The rows are grouped in 3 ways, from coarse to fine. Each group lies inside one group of the grouping before and may be the whole of it. The rows also spread widely along 9 directions, which tell nothing about the answers.
Known rows, each followed by its group in each grouping:
[ 11 -17  -7   8   5 -24  12  34   6 -22  16  -9  37 -14 -15 -23 -10 -23
  -8 -22 -17   4  26  -2 -20 -30  11   3 -10  21  30 -33  -4  -5 -27   2
  10 -11   9 -15  36] => q635 q62 q790
[ 11   5  17  -6   4 -10   0  -5  -5   1  11  -2 -16 -19 -22  22 -13  27
   9 -11   0   3  -3   8 -12   4   0   8   1  16   2  12  15 -31  -2  12
 -22 -14  -6  -6  -5] => q646 q233 q963
[ 17  25  -9   7 -28  -7  18  22  12   8 -14  20   3  27   2  12 -28  -2
  21 -11  -4 -11 -12  33 -15 -18  -7  32   1   5  12 -27  -5   8 -22   9
 -10   0   7  19  21] => q646 q282 q16
[-12 -19 -18  -5  -1  19 -21   3   4  25  13  10  -1   9  46 -24   4   3
   7 -26  12   5 -27   1   8  21  23  -4 -19 -29  37 -22  -7  28  14  34
  16   4  19   1 -12] => q360 q848 q87
[  6 -15  -4  -1  23   4   5 -13  18   3  33 -13  -2 -23 -18  -8  -5  -5
  -7 -23   2   6   2   0 -18   3  15  -4 -15   4  19 -11   2   5   1   6
 -17 -14   8 -12   5] => q360 q859 q595
[ 64   8  14 -38  42  -9  17  28  -9 -40  30  -5 -30   2 -23  46 -10  22
  28 -32 -23 -45   2  15  -3 -47 -38  28  44  38 -10  14   1 -22 -14 -15
  13 -49   1 -17   3] => q126 q432 q535
[-56 -17  27 -16 -27  17   0  41 -12  -9 -24 -28  32 -45 -10 -37 -89  35
  17  -2  17  18   0  17 -53 -41  37  18 -23  -4  26  -3 -45 -11 -43  28
 -17  31  24  42  19] => q126 q199 q852
[  8  21   6  27 -29 -16  29 -55  24  36  -9  13 -10  -8  18  27  34  -3
  -6 -31  -6  -2  -3   8   6  29  23  22  14 -17 -28  20  26  11  56  -1
 -57   8  -1   9  -5] => q360 q831 q216
[-36  -8 -14  24  -2   7   0   4  36  11 -18  26  14  35  25 -33  -8 -17
  33 -14  -7  -9  -6  -8 -14  18   3   4  -7 -34  29 -28 -22  36  -1  -8
  -7  24  16  15  -4] => q126 q954 q724
[ -9  -5  -1  16  41  -1  16 -53  72  -4  25  20 -10  18 -25 -13   9 -37
  33 -34 -11 -37   0 -41 -32  28 -22  -3  15  -5  -5 -11  -1  50  12 -56
 -40  -7   3   5 -10] => q126 q954 q747
[-20 -20  15  -1  44  12   1  30 -12   1   7   2   1  10  22  24   2  28
  24  -4   5   4   4  28   4  33  20  -7   0  22   9   7  10 -54  12  13
 -45  -4 -21 -31 -18] => q360 q831 q610
[ 24  -5   5  11   5  -7   6   4 -12  -7   8 -18   0 -17 -24  15  -5  16
  16  -8  -5 -10   8  17  -3 -11  -8   6 -10   8  -1  -1  -2 -31   4  45
 -13  -9   2  -1   8] => q126 q199 q155
[  9 -11   9 -15  20  -5   7 -11  27  -7  23  -6 -13 -25 -30   2 -17   3
  15 -24   6 -14 -14  -3 -44 -19   0  18   9   4  -2  12 -12  14  -7 -20
 -20 -10  12  14   7] => q360 q831 q118
[-61 -23 -12  13 -44 -28 -45  -8  13  19 -16  -1  -2  -9  11 -72 -12 -10
  31   6   4  -4 -32 -34 -32  18  18   9 -20 -67  13  12 -31  38  -8  -7
  14  42  26  42 -13] => q360 q382 q138
[ 24 -11  -5 -24 -10 -21 -26   7   3 -18  28  -6  -5 -37  -1 -13  -7  -9
   0 -24  -3  -8   1 -17  -4 -40  -4   7   2   1  11   3 -12  23 -17  12
  46 -18  20  10  16] => q635 q755 q948
[ -9  -5  28  -7  23  -1  36  44   4 -30  -3 -26  31 -23 -57  10 -61  17
  18 -21 -10  -8  30  32 -48 -40  10  21  -4  42   9 -11 -18 -46 -35   3
 -41  -6   6  -1  38] => q126 q435 q717
[  3  16  -2  -3  20 -54  22  30   8 -30 -18  45  -9  57  14   5  28  -8
  46 -28 -64 -58  13   5   4  15 -19  24  57  -3 -25   8  19  -6  -8 -80
  -3 -10 -26 -40 -11] => q360 q848 q708
[  4   1 -12  27 -20 -19 -13 -10 -12  -1   9  -7  -2  -7   5  -6  32  -4
   4   5  -9   3   1   8  22  22   0  -7 -14 -17   6   0  27 -14   4  32
   5 -10 -10 -13   2] => q646 q282 q203
[ -5 -19   3 -17  30  -2 -11  43 -23 -16  19 -27  -4 -24 -23  -6 -26  32
  22   1   6  -1   1  20 -24 -14   6   9 -14  14   9  11 -15 -54 -23  32
  -6  -7   0  -8   0] => q360 q859 q861
[ 52 -12  -8  -5  67 -31  23  16  37 -41  50  -1 -10  21 -43   0  10 -34
  16 -21 -40 -44  11  -5 -33 -23 -35  10  30  31   4 -21  -2  15 -26 -50
  13 -47   1 -44  20] => q360 q382 q281
[-55   3 -14  30 -43   0  11  29  39  38 -51  32  46  39  31 -56 -43 -14
  11  -6   0  15 -15  18 -36  17  23  18 -29 -34  49 -47 -31  46 -28   3
 -23  42  28  35  11] => q646 q233 q196
[-21 -28  -3   1   3  27 -23  37 -22   5   4  -1  24  -1  61 -31   4   7
   3  -7  -5  15   1   7  36  26  32 -33 -25 -18  45 -25  -8  -3   5  51
  31  -5  10 -27 -12] => q126 q199 q587
[-24 -10  13 -10  22 -33  -7  33 -24 -30 -11  -9 -11  -4   0   5   3  24
  38  -2 -28 -19  11   7  -5  11  10  17  22   4 -22  32   4 -55  -9 -32
 -15  -6 -26 -24 -12] => q360 q831 q216
[ 12  12 -18  39  12 -23  45  18  39   2 -15  12  20  43 -12   9  17 -21
  17 -16 -27 -24   3  38 -22   1  -6  24  10  12  -3 -31   0   5   1 -19
 -53  -2  -2  -8  22] => q360 q831 q216
[ 13   9  -9   6  -2 -33 -14   8   6 -12   8   9 -14  14 -18 -13   1   2
  28  -2 -17 -23 -12  -3  -9   1 -26   8   2  -6   8  -1  -1  -4 -20  -8
   9 -10  -2  -4  -2] => q646 q233 q963
[-22 -29 -18  33  26   1 -10 -11  31   3  16 -23  15  -8 -12 -35  13 -17
  13  -1   6   8 -12  -5 -33  28  13  -8 -30 -12  20 -20 -15   5   2  18
 -31   8   8   1   4] => q360 q831 q216
[-28   0   1  26 -10  -2  -6   1   4  13  -8  -2   1   6   7  -8  -8   7
  23   8   4   8 -12  15  -1  27  13   0 -20 -10  16 -12   7 -23   0  25
 -34  13 -11   8  -4] => q646 q282 q16
[ 78  22  -2  -1  18   8  18 -16  -1   2  48  -8 -54  -1 -39  71  -5  19
  23  -9  17 -23 -25  37  -8 -27 -53  29   4  27 -14   5  18 -31  -2  51
 -32 -36  -5  10   5] => q646 q282 q203
[-48 -16  -9   3  12 -10   2  47  30 -21 -24  14  29  35  14 -55 -27 -16
  39 -11 -27 -23  -3 -12 -30   0   4   3  11 -19  35 -25 -33  27 -35 -49
  11  12  12   1   3] => q126 q432 q535
[ 24  23  21 -19  13  -6  41   4  27  -8   6  14 -27  19 -38  44 -47  11
  37 -21  -1 -31 -11  26 -43 -26 -26  45  31  36 -14  -3   5 -13 -24 -31
 -50 -16  -8  20   7] => q646 q282 q16
[-25 -25   2  11  45   3 -12  28  -4 -23   6 -15   3   9  -8 -18  -4  16
  50  13 -11 -17   8   0  -9  23 -10 -16 -11   6  14  -6 -11 -52 -15  18
 -18  -5 -17 -20 -15] => q126 q199 q155
[-48 -15  18 -20   9  13  -3  25  -6  12 -16  18  -6  12  53  11 -17  31
  28 -13  11   4 -14  16   0  32  36   5  12  -5   5  21  -4 -27   9  -8
 -35  11 -10  -5 -30] => q360 q831 q610
[ 30   1  -4   6  -2  11  14  27  -4   0  16 -15  16  -5 -15   8 -21  -3
 -10 -11   3  13  -2  37 -12 -21   2   9 -21  24  31 -39  -1  -6 -27  48
  -4 -19  12  -4  32] => q646 q282 q16
[-11  -8  -3  26  28   3  17  27  16   6  -1  -5  11  12   3   5   4   4
  16  -8  -2   0   0  32 -17  13  14  12  -7  11  11 -16  -4 -26  -1  14
 -51   4  -5 -12   6] => q360 q831 q216
[ -2   1  -2   6   1   0 -20 -33   4  14   9  15 -43  16  33  -1  26  11
  45  -6  -6 -32 -23 -17  26  39 -22 -10   8 -30 -11  17   5  -7  29  10
  -9  -2  -7   6 -44] => q126 q199 q587

New rows. What belongs after each?
[ -3 -18  14 -16  31   9  17 -31  23   4  28  21   5  -6  20   6  18  -9
 -12 -49 -16   4   5 -14   1  28  33  -7  20   5  15   1  21  33  27 -33
 -14 -14   9 -36 -12] => q360 q848 q708
[ 16   4  -9   7   8  18   5   2  10  15   9  13 -12  26  37  13  16   9
  22 -19  -3 -18 -21   6  21   6  -7   0   7  -8  19  -9  -2   9  24  15
  -3 -12   5   2 -14] => q126 q432 q535
[ 25   4 -22  27 -11 -23  11  17   6   7  -3 -14  11   0  -7  -3  16  -8
  10  -5 -12  -8  -2  30 -10  -7  -4  21 -14  -8   1 -14  -6  -7  -2  30
 -19   0   8   4  19] => q360 q831 q216
[ 25 -12  -2 -15  11  -2 -14  15 -16   0  28 -10 -17 -13  -8   3  -5  12
  13  -6   2 -10 -21   8  -8 -18  -2  15  -4   2   9   5 -11  -7 -11  30
  17 -16  15  -5  -1] => q360 q382 q138
[-21 -16   2 -16  12  -7  14  50   0 -15  -5 -11  28 -10  -6 -30 -36   5
   4 -18  -9   6  11  14 -34 -23  28  14  -7   7  27 -15 -23  -2 -38  -2
   6  -1  16  -9  19] => q360 q859 q861
[-35 -28  -4  -6  45  -4 -31  53 -19 -39  -1 -10   6  13  11 -36  -7   6
  50   3 -20 -19   9 -15   2  19  -4 -14  -2  -4  18  -5 -19 -28 -29  -5
  20  -8  -9 -21 -11] => q126 q954 q747
[-38  -3   4  22   2 -25   1  -4  25  -6 -16 -16 -25   5 -39 -13 -29  17
  71  12  -4 -34 -17 -11 -47   3 -29  21   4 -21 -16  26 -21 -40  -9 -21
 -56  28  -6  46 -15] => q126 q432 q535
[-20 -23  -8  -2  22  -2 -11   1  29  -8  15   3   6  -4   0 -31  -4  -7
  19 -15  -3  -7 -17 -13 -25  12  11  -3  -1 -14  13  -5 -19  24  -4 -20
  -4  -3  11  -4  -5] => q360 q831 q118
[ -2 -15  -2   9  -4 -34 -10  25 -23 -27   6   0  33 -15  23 -20  30 -23
 -12 -20 -40   5  35 -13  33   6  27 -18   0   5  22 -16  23 -16   2   3
  29 -21  -6 -45  13] => q635 q62 q790
[-17  21  -3  13 -20   8  18  75  -8  25 -49  31  22  60  39   8 -39  29
  31   1  -5   1 -11  63  -6   5   5  29 -12   5  29 -35 -12 -36 -24  34
 -37  20  -5   8   1] => q646 q233 q196
[ -9  -6   0   0 -27 -41  -6  29 -24 -27 -20  -4  30 -14  18 -40  10 -17
   0 -10 -46 -11  33  -2  22  -8  20  -5   2 -16  10  -5   2   7 -17  -2
  56 -11  12 -26  16] => q126 q199 q587
[ 44  16 -11  25   9   2  17 -45  29  16  38   1 -31   8 -26  34  18  -7
  12 -11  11 -14 -15  15  -4   4 -31  12  -5   7   1 -10  22   2  17  30
 -41 -22  -3   4   2] => q646 q282 q203
[-58   6  39  23 -11 -19  40  -6  14   1 -34  -1  31 -16 -33   1 -32  13
   3  -8 -13  22  27  11 -40  22  38   7  -1  14   2   5  16 -47  -3 -30
 -85  20 -13  -5  14] => q646 q233 q963
[ 38  27 -14  13 -39 -31  20 -28  22   1   8  27  -5  12   4   3  32 -31
 -12 -28 -27 -17   5   2  17  -2 -11  16  18 -12  -2 -12  27  47  10  -8
  17 -27   7  -9  17] => q646 q282 q203
[ 52  14 -13  17  14 -20  -3  -6 -18 -10  17  -1 -31  12  -7  30  34  13
  39  -3 -21 -38   2  13  26   5 -38   7   7   4 -23  11  13 -35  17  37
   0 -25 -16 -14 -12] => q126 q199 q155
[ 27   7  -3 -30 -10  -1  -6  54 -31 -18  -4   5   0   4  25   9 -27  14
  18 -28 -14 -18   2  19   9 -36  -7  25  14  -1   4  -4 -17   5 -28  21
  43 -15  16   3  13] => q126 q954 q747
[-88 -24   9  -3 -17  -5  -9  16  28  -5 -35  -2  15  -4   6 -75 -65   4
  47   6  -2 -10 -14 -26 -56   1  13   8 -10 -39  24  -6 -51  19 -41 -24
 -10  40  16  48  -6] => q126 q199 q587
[ 22   2 -11  17  -4  -8  14  10   9  -1   3   1  14  11   3 -12  11 -17
   9 -15 -23 -15   7  13   7  -6  -7  -1  -4  -5  14 -24  -6  15  -2  22
  12 -12  13  -9  12] => q126 q199 q587
[-54 -13   3  -1 -27   4 -25  12  -7   5 -26   7  13  -8  40 -40 -21  10
  20 -15   0   6  -4 -15   2  17  31   3  -6 -38  13   2 -20  20  -4   4
  10  26  14  22  -6] => q126 q954 q747
[-21 -11 -19  51   5 -40   3 -29  20   1  11 -30  17 -24 -42 -38  30 -22
  -2   2 -16   1  15 -11 -23  27  12 -11 -35 -17   2   3   8 -18  13  12
 -34  10  -1  -5  10] => q360 q859 q861
[-13   6  23 -11 -25 -17  19  15  -8 -12 -20   9   9 -11  13  -8 -22   7
  11 -20 -27 -11  14   4  -1 -15  14  14  18  -4  -8  12  -1  -3  -9 -14
   8  -4   6  -2   4] => q126 q199 q587
[-40 -46  13 -17  20   4 -55   9 -38 -18  32  -4   1 -36  61 -25  24   5
   0 -16  -5  23  15 -38  42  43  44 -47  -7  -8  31  10  18 -28  16  11
  33 -14 -17 -50 -31] => q635 q62 q790
[-58 -33  11 -21 -29  23 -22  14  -4  25  -5   0  22 -32  41 -45 -43  14
  -9 -11  24  39 -25  -7 -21   4  63   5 -21 -36  41  -7 -30  30 -11  23
  11  25  38  17  -6] => q360 q382 q138
[ 43  12   3 -20  27 -11  30  57 -10 -16   4  14   1  27  21  41  12  12
   7 -30 -29 -23  11  50   9 -22  -4  29  32  33  -3 -13   6 -19 -10  -1
   0 -39  -4 -38  11] => q360 q831 q216
[ 51  18 -13  -1 -10 -33 -17 -38  28   1  28  12 -34  -3 -37  -5   7 -10
  16 -20  -7 -34 -25 -23 -16 -14 -43  21  11 -17  -3   8   3  40  -6  -9
  25 -23  14  19   2] => q646 q233 q963
[ 81   5 -14 -25  13  13 -10  -4 -25   9  59 -26 -42 -35 -20  44  -3  27
  -2 -24  24 -10 -24  30   4 -39 -24  22 -12  19   1  13  -4 -16   7  78
  16 -40  16   4   1] => q360 q859 q861
[ 13   4 -14  27  11   5  25   2  33   6   1   8  22  23  -2  -2   6 -26
   9 -30 -12 -13   8  11  -7  -1  -5   7  -8  -2  19 -36  -5  33   8  10
 -19  -4  18   6  19] => q126 q954 q747
[ 27 -18 -17  14  25   0 -10  -3   6 -14  35 -30  10 -24 -37 -14   7 -16
   8 -10   0 -11   7  -9 -14 -10 -12 -10 -24   4  19 -18 -13   4 -13  34
   9 -22  20  -4  25] => q126 q954 q747
[ 36 -15  -9 -29  46  18 -14  31   9  -5  41  11 -27  27  30   4  -2  -2
  29 -17   2 -22 -30   4  -5  -9 -18   6  15   6  26 -21 -16  17 -11   9
  34 -29  13 -18 -12] => q360 q382 q281
[-14 -11 -23  -7 -11   7 -17  48   0  11  -7   7   9  12  36 -37 -21   8
  14  -9   5  -1 -23  16  -9  -9  10  13 -16 -24  38 -20 -38  24 -26  34
  30   7  23  16  -6] => q360 q859 q861
[  4  11   8 -12 -12   0  22 -31  27   4  -2  40   9   4  38   3  19 -28
 -13 -62 -25 -13  18 -22  23  12  26   2  39 -13  -2  -3  16  73  30 -43
  17 -18  17 -15  -2] => q126 q954 q747
[ 31  -7  -6 -21  -4 -19 -19  -2   0 -27  39 -17 -17 -27 -29 -17 -11  -8
   6 -13  -3 -10  -8 -13 -16 -29 -24  13   1  -2  11   0  -3  22 -36  13
  51 -34  16  -4  17] => q646 q282 q203
[-21 -32   9 -16  47 -19  -1  -5  33 -29  23   5   4  -4  -8 -24   7 -18
  11 -28 -22 -19   8 -24 -22  20  12 -10  18   4  13   6  -1  20  -8 -64
   6 -21  -2 -32  -5] => q360 q831 q610
[ 33   4 -33  27  24  11  18  36  30   7  10   8  17  49  12  -1   5 -15
  25 -11 -13 -28 -18  26  -3 -19 -25   6  -6   1  41 -51 -22  24  -5  22
   1 -14  17  -2  16] => q126 q432 q535
[ 20   1 -35  44   1 -33   9  77 -10 -26 -17 -20  38  31 -15 -29   5 -10
  29  14 -39 -27  11  41  -4 -29 -23   7 -20   1  28 -42 -26 -26 -36  32
  15  -5   6  -6  36] => q126 q432 q535
[ 71   4 -11 -27  19  -9  -8  -5   1 -20  39   1 -31  -7  -9  22  11  -6
  16 -38 -19 -37  -2  -2   7 -36 -33  18  22   7  -4   2   2  32  -4  11
  56 -43  21  -9   8] => q126 q954 q724
[-16   7  21 -28 -31  16  25  30 -10  21 -23   3   6 -24  22  17 -65  35
  -8 -29  15  20  -9  39 -23 -27  47  39   1  10   7   4 -16 -10  -4  21
 -36  17  19  31   5] => q360 q859 q595
[ 62   0 -15  16  49 -11   6   9   3 -23  50  -5  -1  22 -19  20  47 -24
   0 -13 -26 -17  14  20  26   9 -23 -18  -5  39  16 -35  32 -11  -5  19
  13 -55 -12 -61  18] => q646 q282 q16
[-40 -12  -1  23   8 -26   7  39   1 -16 -23  -4  28   8   1 -22   4   4
  24   1 -26  -6  14  13 -15  13  21  -1  -3  -4   1  -2  -4 -31 -12 -20
 -25   7 -11 -22   2] => q360 q831 q118
[-20  -9  35 -47  47  10  17  18  24 -17   7  32  -4  13   4  11 -36  14
  13 -38 -15 -10  10  -5 -25   8   9   5  31  33  18   1   5   5 -25 -71
 -17 -29  -8 -38 -17] => q646 q233 q196
[-54  15   8   1 -40  -3   1  12   6  14 -41  39  -3  39  55  -9 -20   6
  29 -12  -7  -2 -15   8   6  28  26  18  13 -27   7  -4   6   7  -2 -21
 -17  23 -12  13 -21] => q646 q282 q16
[-29   5   7  11 -28   8   3 -26  20  21 -11  15   1  -6  19 -16 -23   5
  21 -19   5  -2 -11  -8 -10   6  14   7  -6 -27   6  -2 -14  25  11  13
 -25  18  14  30  -9] => q126 q199 q852
[ 26   8 -22  12 -23 -32 -19 -14  -7  14  10   1 -26  -4  10   1  25  -1
   9 -19  -6 -21 -16   5  15   9 -11  11  -5 -27  -9  14   8   4  21  21
   9  -5   0   3  -8] => q360 q859 q595
[ -7  -9   5   4   6  13 -22 -26   4   8  29 -19 -25 -21 -11   6  -9  13
  19   0  24  10 -22   0 -10  20  -3  -5 -20   0  13   7   6 -29   4  36
 -28  -2  -5  15  -8] => q646 q282 q16
[ 10 -10  -9  11   4 -28   1  20 -25 -11   7 -20  22 -18  -9  -7  25   0
  -6 -12 -28   0  20  22   7   2  20  -1  -7  -1   5   0  12 -29   3  22
   1  -6  -2 -29  13] => q360 q848 q708
[-58 -21  -3   0 -29  -4 -11  25   5  19 -27  12  30  -2  54 -55 -22 -11
  -3  -8   1  24 -10  -7 -12  16  56   3 -14 -37  38 -21 -22  38  -8   4
  22  28  29   6   0] => q360 q382 q281
